The rows are grouped in 5 different ways at once. Each group adds its own fixed numbers to the row, and there is some noise. The rows also spread widely along 14 directions, which tell nothing about the answers.
In the rows, 128 means zero.
Known rows, each followed by its group in each grouping:
[133 103  87 151 119 123  94 143 120 132 119 132  44 119  87 165 111  74
 115  75 112  92 179 114 163 134 111 154 186 106 169 174 124 103 138  91
 164 199 167 127 132 105 108 157 101]  D B R (1) (4)
[143 162 118 130 140 109 147  97 135 151 118 108 109 139 127 141  52 115
 138 145  83 131 186  85 101 122 123 125 131  99 103  92 163 102 123 100
 147 163 161 161 107 106 116 122 130]  L Y R (2) (0)
[143 110 101 119 153 128 151 145  96 151 113 114 141  85 142 133  49 135
 126 120 182 183 194 107 135  96 140 124 108 136 109 119 102 100 175 131
 138 111 156 147 122  84 104 137 134]  L N Z (3) (3)
[132 134  82  85 122 190  76 132 225  93  83 152 109 148 125  70 159  87
  70  89 150  73 122 186 169 106 142 181 137 157 178 120 104  92 131 181
 115 143 175 132 171 123 135 121 117]  M W K (2) (1)
[186 170 122 134 118 127 139 157 160 165  96  97 132 117  94 101 109 178
 114 191  92 108 123 111 113 105 103 105 119 105  92  52 133 119 159  88
  83 112  94 164 105 184  93 143 105]  M W C (4) (3)
[118 125 120 130 114 153 107 111 131 110 129 117 121 132 133 128 105  91
 109 127 159 132 160  93  96 123 138 153 135 144 149 125 108 116 142 128
 114 128 156 140 122 139 133 140 149]  D Y C (1) (4)
[140 134  88  57 121 163 118 124 173 168  87 165 167 169 161 138  93 124
 107 162 159  96 143 159 155 127 124 135 128 103 107  91 129  88 115 153
 145 123 153 133 117  94 120  99 147]  M B Z (3) (2)
[143 153 134 114 164 128 148 124 138 162 105 119 164 168 100 150 170 143
 139 110 111 123  97 180 164 122 142 128  73 130 134 110 139 167 126 147
 130 124  84 113 116 138 102 132 133]  D N K (4) (5)
[149 129 123 144 148 137 129 145 172 130 100  94  96 169 130  94 142 130
 101  82 115 138 139 121  77  61 120 159  89 164 138  95  92 140 185 185
  97 111 125 141 130 114  98 132 111]  L W Z (0) (5)
[105 152 136 100 157 116 147 105  99 129  91 132 106 170 125 133 108 140
 143 118 111 131 148 105  82 150 138 141 115 124 122 107 132 149 119 152
 148 129 176 133 118 111 124 118 167]  D Y C (0) (1)
[130 126  74 111 133 139 130 133 124 129 126 128 106 121 155 145  50 112
 119 111 122 140 182 113 165 101 139 151 135 109 118 122 121  86 145 115
 163 157 167 148 158  98 103 138 113]  D B Z (4) (0)
[144 157 112 114 140 141 154 103 153 104 142 137 159 129  95 129  96 127
 165 196  99 111 121 153 162 163 133 128 138 103 137 132 159 117  91  54
 130 152 111 150 120 154 144 112 142]  L B R (3) (2)
[116 144  83 119 122 127  96 135 103 167 135 170 153 177  77 166 131 131
 124 171 114 103 129 164  96 146 117 145 176 121 155 148 155 138 118  99
 143 164 161 133 157 106 128  96 135]  M Y Z (0) (3)
[140 138 114 126 148 142 147 101 151 139 114 116 129 193 142 167  93 102
 133 123 116 137 167  96  92 110 128 149 102 124 139 112 144 121 121 122
 139 150 142 135 115  89 121 113 153]  M Y R (3) (5)
[116 160 138 142 180 134 111 101 116 119 126  84 149 103  92 121 146  97
 113  58 122 148 143 147 167 119 168 149  82 163 168 132 140 142 140 149
 117 136 126 127 131 150 113 171 129]  L N R (4) (5)
[135 116 104  80 189 116 238 154  72 120  95 168 147 130 100 155  96 182
 198 160 145 153 136 179 165 185 152 119 106 110 124 135 135 142 115  86
 161 120 145 111 155  62 120  82 177]  L Y R (0) (5)
[120 136 147 124 148 109 142 120 102 100 132 105 117  57 137  91 118 147
 133 134 122 134 123 127 189 159 166 117  99 107 100 110 104 145 120 123
 118 118 115 134 116 192  98 178 114]  L N R (0) (1)
[117 104 104 126  87 136  79 138 102 169 154 148 160 155 146 180 128 107
 118 183 147 110 120 138 124 144 128 138 138  95 130 132 119 148 124 108
 129 143 101 127 127 144 109 134 141]  L W R (1) (3)
[108 144 128  65 124 118 122 147  93 157  77 150 141 106 146 101 114 175
 112 158 138 111 115 145 139 161 144 116 118  98  77  74 101 133 125 157
 126  89 148 138 120 149 105 136 138]  L B K (4) (4)
[139 179 146 141 206 118 162  72 129 140 121  76 165 151  98 134 146 121
 126  70  80 162 148 141 136 100 165 137  53 160 141  98 174 159 126 160
 120 132 106 123 122 125 109 145 141]  M Y Z (2) (3)
[138 172 124 124 115 143 102  78 174 146 127 114 142 157 142 120  70  99
 118 159 116 129 156  95  88  98 114 134 128 128 113 100 135 105 130 122
 125 139 155 175  89 139 131 121 127]  M N K (4) (3)
[148 112 165 147  87 125 121 124 151 163 138 123 159 154 125 167 148 112
 121 214 158 104 107 103  75 156 109 103 131  91 112  99 127 148 120  95
  88 116  75 126  52 173 121 136 150]  L Y R (0) (0)
[100 151 124 113 131 114 104 128 113 145  98 139 103 156 101 144 134 132
 112 143  97  95 143 110  78 163 118 138 156 104 131 104 160 127 100 132
 128 154 176 119 130 117 114 127 151]  L N Z (0) (5)
[103 180 121 109 139 121  90  70  96 159 147  99 168  80 168 118  47  92
 106 113 125 156 187 111 174 122 168 128 102 119  93 109 136 106 129 146
 157 138 166 166 111 149 109 159 116]  L Y R (2) (5)
[131 125  96 137 159 147 164 167 123  91 134 103 145 129 114 129 129 168
 118 160 111 153 123 141 114 102 166 163  92 143 145  89 136 134 149 114
  82 118 106 125 197 130 101 132 143]  L N R (0) (2)
[134 136  90  81 115 114 123 132 120 182 110 182 121 156 131 128 107 138
 142 145 123  87 127 188 163 145 107 119 164  98 103 143 105 135 124 136
 187 151 162 143 116  97 111  95 106]  M Y C (1) (3)
[143 171 142 132 164 159 132 103 163  94 103  74 143 106  96  97 107 113
 106 118 120 145 160  98 112 116 156 147  82 156 153  78 155 103 141 122
  75 118 136 150 121 160 129 154 158]  L W R (4) (2)
[117 177 123  98 138 120 118  95 110 132 101 111 106 133 161  93  66 141
 138 127  84 133 148  88 121 125 136 130 103 122  91  91 106 134 129 132
 146 126 167 179 111 157 111 136 122]  M W K (4) (5)
[132 150 151 133 122 111 119  94 139 141 131 127 118 127  90 124 123 103
 153 155 119  97 126 128 134 167 107 110 156 110 127 145 128 140 108  97
 143 153 131 146  62 161 136 134 126]  L N C (0) (4)
[128 133  95 117 139 123 130 148  92 143 110 140 115 123  92 136  94 137
 140 131 123 124 151 137 123 137 125 141 152 125 146 133 125 123 151  97
 140 146 163 148 145 103 116 116 132]  L B R (1) (5)
[157 157 122 127 125 110 155 113 198 168 131 138 153 133  99 135 130 123
  96 179 104  96 145 184 155 122 125 108 137  87  96 107 184  95 101 125
 135 153 121 110 108 109 107 111 100]  D Y K (0) (0)
[ 93 146 161 103 154 125 124 114  79 121  88 142 143 172  91 116 182 148
 145 134 135 117  81 133  59 186 143 139 101 152 157 105 118 200 114 153
  96  95 134 124 114 163 141 114 192]  M W R (2) (5)
[118  96 148 100 144 130 149 128 113  96  79 166  97  77  92 110 134  95
 128 104 216 115 154 138 147 202 139 114 156 134 157 155  97 111 118 128
 130 117 198 109  90 113 149 132 162]  M Y R (4) (0)
[115 138 164 154 136  44 194  91  87 146 147 143 104 112 101 119  97 131
 162 165 112 144 154 129  88 170 118  82 152  99  76 150 144 152  97 109
 161 136 158 128  71 106 127  99 119]  M Y R (2) (5)
[147 128 127 168 115 110 140 124 114 129 144 138 110 127  42 162 115 106
 160 188 114 110 137 111 100 171  99 114 193 109 162 164 160 132 115  21
 126 171 128 143 102 142 148 119 136]  M B K (2) (3)
[137 136 154 118 103 123 154  97 210 109 113 146 107 152 127 101 152 110
 114 176 119  77 109 136 108 153 108 118 145  90 103  95 144 115  81 138
 106 127 116 110  74 144 138 111 135]  D B Z (2) (4)
[145 133 106 113 142 171 125 153 118 113  97  87 137 153 142 134 121 156
 123 144 118 133 118  85 123 112 151 163  71 137 139  64 102 146 161 111
  85 108  97 148 155 179  98 162 157]  M W C (0) (4)
[158 129 116 147 147 135 174 114 213 110 132 111 121 136 126 129 128  88
  94 116 125 127 176 146 148  91 138 139 115 129 134 125 160  82 116 132
 126 151 132  98 132  84 114 126 118]  M Y C (3) (5)
[112 136 104  88 128 173  94 147 124 107  72 129 110 128 130 128  97 129
 105 145 147 110 152  74  87 156 136 157 137 124 157  79 124  96 129 115
  95 127 183 143 147 140 129 141 177]  L N R (3) (5)
[147 135 115 123 159 107 154 149  69 147  99 113 116 119 110 129  92 173
 154 123 104 149 139 111 129 127 134 125 110 121 114 106 107 155 163 104
 135 119 124 154 128 138  97 144 125]  M B R (3) (3)
[123 115 152 126 121 119 133 115 104 125 108 124  98 114 140 132  99 119
 123 148 153 135 159  63  81 161 121 113 137 109 108 109 104 129 126 119
 116 116 158 137  78 146 121 148 152]  M Y Z (0) (3)
[117 151 135  95 146 139 113 130 112  93  76 119  84 115 108  88 129 148
 135 131 108  99 121  98 117 175 136 138 126 124 138  91 109 142 123 124
 105 122 159 151 121 181 124 152 151]  L W Z (0) (2)

New rows, each followed by its group in each grouping:
[133 101  97  99 129 155 144 154 112 113 125 129 139  77 161 127  85 127
 128 130 194 151 144 137 209 127 158 133 108 119 116 127  74 107 153 118
 136 107 127 134 140 138 108 158 126]  D N C (4) (4)
[118 150 149  92 172 120 161 111 118  96  82 126 119 108 129  87 133 153
 133 109 117 129 134 131 130 164 155 126 102 130 117  98 118 140 108 158
 117 105 151 123 118 142 125 140 154]  L Y Z (3) (3)
[173 106 118 138 144 137 150 167 126 154  98 117 134  94  72 132 113 122
 126 111 190 143 153 137 146 112 122 119 128 150 152 132  99 114 193 103
 113 112 128 140 104 119 117 142 127]  M B C (4) (0)
[104 127  91  98 121 132  91 143  85 183 137 166 196 153 119 145 120 138
 121 166 166 136 118 195 129 127 147 144 127 138 131 150 113 155 148 145
 147 120 140 138 157 110 117 102 136]  L W K (0) (1)
[ 88 111 150 159 148  95 175 106  39  94 175 118 147  87 119 135  81 120
 147 166 169 202 165  92  69 153 169 125 119 142 124 155 124 150 134  95
 116 105 154 129 127 128 135 125 164]  M B R (0) (5)
[136 139  79  87 139 169  85 147 110 141  92 117 121 142 151 117 106 137
 121  81 125 119 126 132 178  98 146 166 100 146 148 108  68 138 175 142
 137 125 138 169 158 153  95 154 116]  M B K (1) (5)
[103 115 116 119 136 115 126 125 102 144 125 147 120 147 117 169 143 101
 123 121 142 110 141 144 144 159 137 134 142 107 140 144 142 139 102 132
 156 154 148  96 130 101 115 129 150]  M N C (2) (5)
[135 150 123 123 131 137 100 105 153 130  90 112  75 158 115 128  97  94
 130  92  94 107 158  88 113 123 108 150 144 125 145 119 120 114 135 117
 141 161 167 164  98 126 129 142 127]  L B K (4) (4)
[124 155 156 144 122  99 145  70 176 141 154 128 144 161 128 120 120 101
 125 169 104 123 138 143  87 127 124 120 128 111 101 126 159 135  96 141
 133 143 130 130  78 123 131 104 125]  L Y R (0) (1)
[155 158 164 149 133 104 157  83 113 147 145  90 146  95 115 169  92 119
 154 179  90 129 143  82 169 173 133  88 107  65  90 100 172 133  92  42
 126 147  75 140  57 195 109 173 137]  M B R (4) (3)
[124 116 125 116  94 122 115 155 146 142 100 152 105 142 136 117 135 144
  98 173 140  92 127 122  79 143 112 126 158 105 106  90 113 123 124 141
 105 118 147 124 117 129 111 121 135]  L Y Z (1) (1)
[124 131  67  96 136 148 161 129 137  75 119 119  69 188 206 116  50 150
 167 138  58 133 145  86 124  97 137 184 100 108 103  97  88 131 130 116
 160 152 147 172 182 113 107 113 128]  L W C (0) (4)
[131  87  98  99 109 170 126 145 123  98 114 139  98 148 188 169 100 117
 143 150 144 113 134  80 146 156 135 152 125  92 135 108  86 127 117  89
 127 140 119 131 137 143 110 152 163]  L Y Z (1) (3)
[143 104 102 132 130 131 119 123 138 133 138 116 106 120 163 153 106  96
 122 106 130 125 156 115 194 118 135 133 122 101 119 139 104 120 125 119
 154 156 113 124 115 133  96 169 106]  M N Z (3) (3)
[ 92  70 149  90 102 151  91 158 110 128  83 168 111 143 129 151 200  99
  82 133 227  84 109 130 103 196 139 134 147 120 155 124  83 146 117 173
 104 100 157  79 104 139 128 148 185]  M Y C (0) (2)
[106 120 102  77 138 131 131 117  71 122  69 148  53 136 174 138  16 121
 164 104 139 136 201  46 101 164 124 146 146 107 113 116  87 109 133 118
 180 148 234 175 113  79 125 123 167]  L Y R (1) (1)
[141  94 116 147 142 100 136 154  85 147 119 145  90 125  78 139 113 124
 177 106 151 135 135 141 134 145 109 122 155 133 152 183  80 163 160  97
 161 147 137 146  99 111 123 127 116]  L N R (3) (1)
[114 145 154 137 127 114 124  94 155 114 124 133 107 147 101 109 157 107
 113 131 116 105 121 138  99 152 130 135 139 125 137 130 136 144 104 147
 118 138 144 120 100 149 131 127 129]  D Y R (0) (1)
[144 145 106 133 133 124 126 114 153 163 138 109 138 188 143 170 108 126
 132 154  72 121 139 121 130 105 123 144 102  96 111 101 158 138 120 113
 143 162  97 137 127 123  95 130 127]  L W Z (0) (1)
[114 139 139 138 140  78 119 125  46 183 139 111 142 124 120 111 107 149
 151 120 129 164 127 137 105 112 133 117 104 144  91 142  76 194 176 156
 151 103 120 162  95 148  99 139 109]  L W C (0) (4)
[158 131 124 151 159 155 154 117 182 112 104  76 115 155 126 155 112  98
 100  95 117 151 174  87 117  77 145 160  82 140 152  88 155  99 146 121
  98 142 122 127 132 106 109 153 147]  M B K (4) (1)
[133 176 153 107 177 104 148 101 136 166  64 115 119 151  82 141 147 137
 108 112  86 104 156 134 115 151 132 117  99 110 118  81 189 128  98 152
 131 142 158 104 100 106 104 130 154]  M W K (0) (5)
[117 132 136 153 141 105 125 156 103 104 138 125 107 140  62 113 205 146
 144 123  87 103  71 168 124 157 135 140 144 139 170 155 113 193 125 106
 112 137  88 114 145 187 123 145 120]  L B C (3) (5)
[113 161 138 112 145 110 160  82 149  79 123 140  96 110 130  49 112 133
 136 131  97 120 133 144 116 142 135 128 137 133 108 122 116 128 103 151
 130 122 168 145 114 142 137 109 121]  M B Z (1) (3)
[113 115  99 104 165 159 127 126 112 141 112 120 164 208 142 188 127 113
 125 102 135 150 140 136 104 106 159 181  78 143 164 113 137 150 139 155
 130 131 121 118 163  84 116 120 183]  L B R (3) (2)
[122 120 143 150 106  99  84 123  87 171 144 127 119 133 103 153 150 110
 123 147 127 107 115 123 121 157 118 117 142 104 127 147 113 176 129 113
 130 143 106 132  86 177 105 158 116]  M W R (0) (3)
[145 113 139 182 147  89 141 128 116 145 147  86 106  85  93 163 129  94
 102  97 114 139 178 120 151 115 142 123 122 111 134 133 159 120 140 110
 126 159 107 106 111 122  89 175 109]  L B R (1) (0)
[105 104 159 157 114  96 160 112 123 101 158 138 113 139 124 124 151 115
 130 161 138 141 109 131  71 146 133 124 137 115 116 145 118 161 108 130
 112 114 110 108 102 145 133 121 137]  D B R (4) (3)
[164 149 107 140 136 136 126 148 160 149 123 128 143 162  71 128 150 135
 141 132 105 112 104 179 138 107 115 134 130 145 158 137 120 147 154  98
 120 142 101 151 134 138 120 118 104]  L Y K (4) (5)
[130 122  84 100 105 153  80 139 104 133 113 150 113 107 135 119  67 113
 128 152 157 113 153 106 146 150 122 137 161 116 133 138  83 111 147  91
 144 141 173 173 125 152 127 137 124]  M W R (3) (3)
[120 106 108  98 105 143 134 131 139 137 140 164 176 130 153 164 106 119
 117 214 172 119 135 149 133 162 137 125 142  84 111 118 146 104  91 105
 126 129 125 106 128 113 129 111 162]  L N R (3) (3)
[ 91 137 107  86 113 123  83 152  56 163 101 148 128 116 145 120  83 156
 111 154 152 128 148 101  87 155 134 131 148 120 107  99  90 132 151 141
 129 109 191 158 137 138 109 134 142]  L Y Z (0) (5)
[159 124  70  78 148 163 143 189  91 146  83 167 164 117  70 130 102 180
 169 171 176 115 106 179 179 160 125 131 138 135 159 130  91 130 169  69
 127 116 140 158 154 127 120 101 141]  M N R (0) (5)
[131 169 107  97 122 139  91  68 158 179 123 132 145 156 147 164  66  73
 124 132 107 104 178 127 165 127 120 134 137  95 120 127 165  89 103 115
 178 178 162 153  90 103 123 122 132]  L B K (1) (5)
[127  69 134 142 135 145 196 106 206  64 152 130 103 160 175 157 150  68
 115 120 163 144 142 148 156 113 157 149  92 115 131 145 126 112  87 151
 131 136 102  71 125  84 123 126 147]  D N K (4) (2)
[118 128  89 108 141 126 175 115 127 120 145 143 148 121 163 126  55 124
 137 153 153 164 166 148 147 111 151 138 113 118  99 126 129  99 128 136
 155 128 158 134 148  77 118  94 129]  D N R (2) (5)
[114  91  87  93 150 157 162 163  95  80 109 171 113 205 132 153 139 150
 188 140 133 126  90 149 104 164 141 173 123 139 178 151  81 177 122 100
 136 127 129 126 177 107 142  89 176]  L Y R (3) (5)
[139 170 150 148 161 107 172  57 175 130 161 117 174 147  88 122 118 100
 151 151  97 139 137 177 130 127 138 123 113 127 128 145 185 135  99 117
 137 150 112 131  88 118 142  98 131]  L B R (0) (1)
[ 95 112 129 118 155  87 152 125  39 123 131 145 114 123 132 133 124 142
 156 114 129 153 128 136 126 167 157 129 120 122 119 157  96 183 118 133
 160 123 147 123 131 129 115 135 139]  M Y R (3) (3)
[104 139 116 109 118 121 123  85 137 140 148 141 139 139 168 137  78  92
 113 153 138 137 168 138 138 126 143 132 122 105  95 139 135 110 107 149
 165 143 164 130 115 105 119 114 129]  D W K (0) (5)
[148 155 130 133 137 131 104  86 154 157 116 108 127 126 104 122  91  87
 130 112 135 120 161 117 146 117 114 125 127 132 130 136 121 116 144 121
 142 152 149 162  66 136 121 138 109]  M N R (0) (4)
[104 132 104  94 116 145 104 144 137  89  94 137  61 119 146  91 108 125
 100 124 114  94 145 101 117 146 132 160 161 112 132 103 103 100 128 137
 122 140 191 140 155 141 119 140 131]  L B C (0) (5)
[132 131 150 112 138 141 158  88 165 121 104 122 136 158 148 127  94  97
 136 137 154 142 150 106  88 127 127 134 102 128 120 102 123 117 124 141
 118 111 139 139  73 106 140 114 167]  L B R (4) (4)
[133 123 114 153 113  92 154 150  63 125 152 125 105  20 107 128  50 141
 128 189 142 144 187  90 158 168 140  91 167  88  93 135 130  91 132  36
 129 141 158 144 125 153 103 157 106]  M Y R (1) (5)
[102 145 128  83  93 114  64 112  74 182 114 133 140  73 177 131  86 123
  89 154 141  94 148 103 186 172 148 108 132  68  66  86 109 117 111 138
 146 124 145 142  87 186  87 181 119]  M B R (1) (4)
[140 139 133 151 137 103 104  94 123 171 138 104 110 154 125 147 127  92
 142  86  99 121 132 125 156 116 117 126 115 116 124 142 114 165 137 137
 160 161 106 148  77 146 102 155  97]  M N R (2) (3)
[135 128 130 160 169 114 171 134  84 122 154 110 166 107  71 146 136 144
 152 150 141 172 126 153 135 133 158 122 100 153 153 152 132 160 145  86
 111 120 101 123 140 138 116 132 137]  M N K (0) (5)
[105 142 135 101 156 102 136 134  90 129  92 155  99 125  87  89 176 154
 141 101 121  96  98 179 145 171 135 124 135 139 139 138 103 174 118 161
 142 121 155 115 123 140 116 125 130]  M N C (1) (5)
[ 70 119 103  99 142 108  83 133  73 147  97 162  85 153 120 141 126 104
  95  77 139 114 170 137  84 148 142 165 162 133 149 148 120 133 131 191
 165 155 231 117 159  68 118 120 141]  L Y R (0) (0)
[120 114  84 116 132 149 129 175  42 103 133 136 152  90 115 125  95 176
 148 171 156 151 117 125 140 151 167 149 122 144 151 122  80 153 163  69
 102 107 129 160 188 174 113 143 144]  M Y R (1) (1)
[160 145 110 146 157 136 130 162 165 155  97 109 154 166  56 142 186 151
  85 128 102 110 123 167 108  99 136 152  99 142 164  87 177 137 142 134
  78 134  98 100 163 126  99 133 133]  M W R (3) (1)
[151 133 149 104 151 165 163 107 149  79  97 109 130 116 129 111 107 128
 167 148 154 127 111  96 156 166 140 122  87 128 137  96  99 136 122  89
  99 105 111 155  80 187 135 147 167]  M N R (4) (2)
[148 131  69 128 124 144  98 138 141 163 143 101 119 133 168 160  62 109
 113 116 105 135 171 117 191  73 136 153 114 107 114 122 113 101 160 114
 163 170 129 159 151 115  77 158  84]  L N K (0) (5)
[125 105  71 159 119 161  88 122 141 110 160 103  98 125 145 183  79  52
  85 104 126 134 211  78 152 100 145 173 141 120 170 150 153  72 130  83
 137 195 159 123 175 102 106 163 127]  M W Z (1) (5)
[124 123 124  95 118 161  84 125 107 157  67 109  96 148 182 149  53  97
 114  96 175 148 188  30  80 118 120 144 111 132 124  87  71 107 174 144
 131 115 192 175  87 115 116 154 163]  L Y K (4) (5)
[137 132 125 121 161 114 189 128 111 111 121 123 129 127 120 139 129 160
 148 155  97 133 127 143 159 149 157 126  97 109 110 112 136 148 107  99
 131 130 110 115 143 134 105 134 136]  M Y K (0) (4)
[133 131 141 143 150 132 155 101 128 114 123 102 123 149 114 156 107 108
 145 139 126 151 159  86  79 128 131 137 111 132 146 116 146 131 124 104
 114 139 131 134 105 115 130 129 170]  L N K (1) (3)
[129 125 112 115 134 169  83 114 101 123 135  94 161  66 154 121  62  91
 112 112 193 171 181  88 163 115 161 143  99 150 140 126  86 104 176 123
 114 114 146 168 118 161 118 176 141]  L W Z (0) (3)
[110 114  97 116 158 134 126 162  55 129  97 128 118 146 107 142 106 143
 143  91 149 162 146 118  92 122 146 163 114 164 161 131  84 155 179 131
 129 116 166 150 165  99 118 128 151]  L Y R (4) (4)
[140 158 101 106 148 119 122 137 124 168 106 142 141 140  78 130 128 148
 128 137  96 103 124 184 147 133 122 135 142 112 132 121 149 133 137 123
 142 149 138 139 138 118 108 115 114]  L B R (0) (3)
[106 153 142 122 129 117  83 106 103 150  98 116  97 181 115 126 140 116
 122 113 100 103 129  90  62 138 117 147 126 134 132 109 115 169 133 155
 128 134 155 147  97 153 118 141 143]  M W C (0) (4)
[156 153 107 104 128 163 138 155 172  96  84 129 108 145  87 100 126 153
 142 163 100  84 103 130 125 140 113 148 147 124 154  92 123 115 134  78
  96 133 126 157 138 163 135 122 141]  L B C (4) (4)
[136 145  98  87 174 128 193 129 110 118 108 144 141 154 125 146 100 174
 176 162  91 136 124 164 159 148 146 139 101 105 115 112 143 142 105 103
 156 140 131 130 162  96 113  99 153]  L N K (0) (3)
[104 162 136 121 125 119 112  86 168 108 116 146  96 148 106  89 138  93
 106 117 108  93 140 141  91 150 122 137 160 131 139 135 137 117  95 150
 128 147 191 135 110 128 144 111 124]  M Y R (4) (5)
[125 107 110 126 140 118 152 153  93 135 157 153 177 109 106 130 161 149
 126 157 160 141  99 211 173 143 164 126 115 130 129 155 109 163 133 128
 125 112  99 106 158 135 106 123 116]  M Y R (0) (3)
[114 162 141 131 143  77 143  99  92 147 137 134 129 150 111 111 128 152
 146 150  73 132 114 146  92 138 132 119 128 120 100 131 134 176 108 133
 147 130 129 142 110 147 121 115 117]  M B K (3) (3)
[133 172 152 143 142  85  74 119 107 217  83 118 127 129  36 110 139 121
  95  90 125 120 159 138  53 110  97 110 161 154 139 126 141 141 172 167
 126 129 176 153  71 115 122 130 113]  L B K (3) (3)
[133 176 144 125 125 106 126  69 165 129 139 115 127 112 139  96 105 111
 117 159  79 109 143 129 151 139 133 109 122  96  85 113 151 121  85 125
 142 147 129 142  83 170 120 141 106]  M W K (3) (3)
[ 82 137 133  99 137  93 134  74  86 144 135 150 117 128 158 152  81  97
 124 136 125 128 178 124 140 175 152 121 134  88  88 141 149 125  76 146
 185 154 193 118 105  95 117 124 145]  M Y R (0) (2)
[123 134 100 108 131 115 138 111 136 140 121 141  82 196 164 138  93 119
 162 113  86 114 134 127 128 115 111 146 129 105 110 139 101 147 118 142
 187 159 146 143 115 102 112 109 113]  D N C (3) (5)
[117  99 139 120 150 138 180 123  96  86 127 127 143 113 142 146 102 134
 154 168 176 161 137 102 126 168 162 132  97 121 129 119 115 140 116  99
 112 110 127 119 124 134 126 133 182]  M N R (0) (1)
[ 91 136 117 131 130 124 108 122 115  70 135 127  82 107 115  97 125 114
 115 121 108 117 136 115 126 151 153 156 158 128 149 145 123 128 106 126
 129 152 172 124 158 163 132 152 128]  D N C (3) (1)
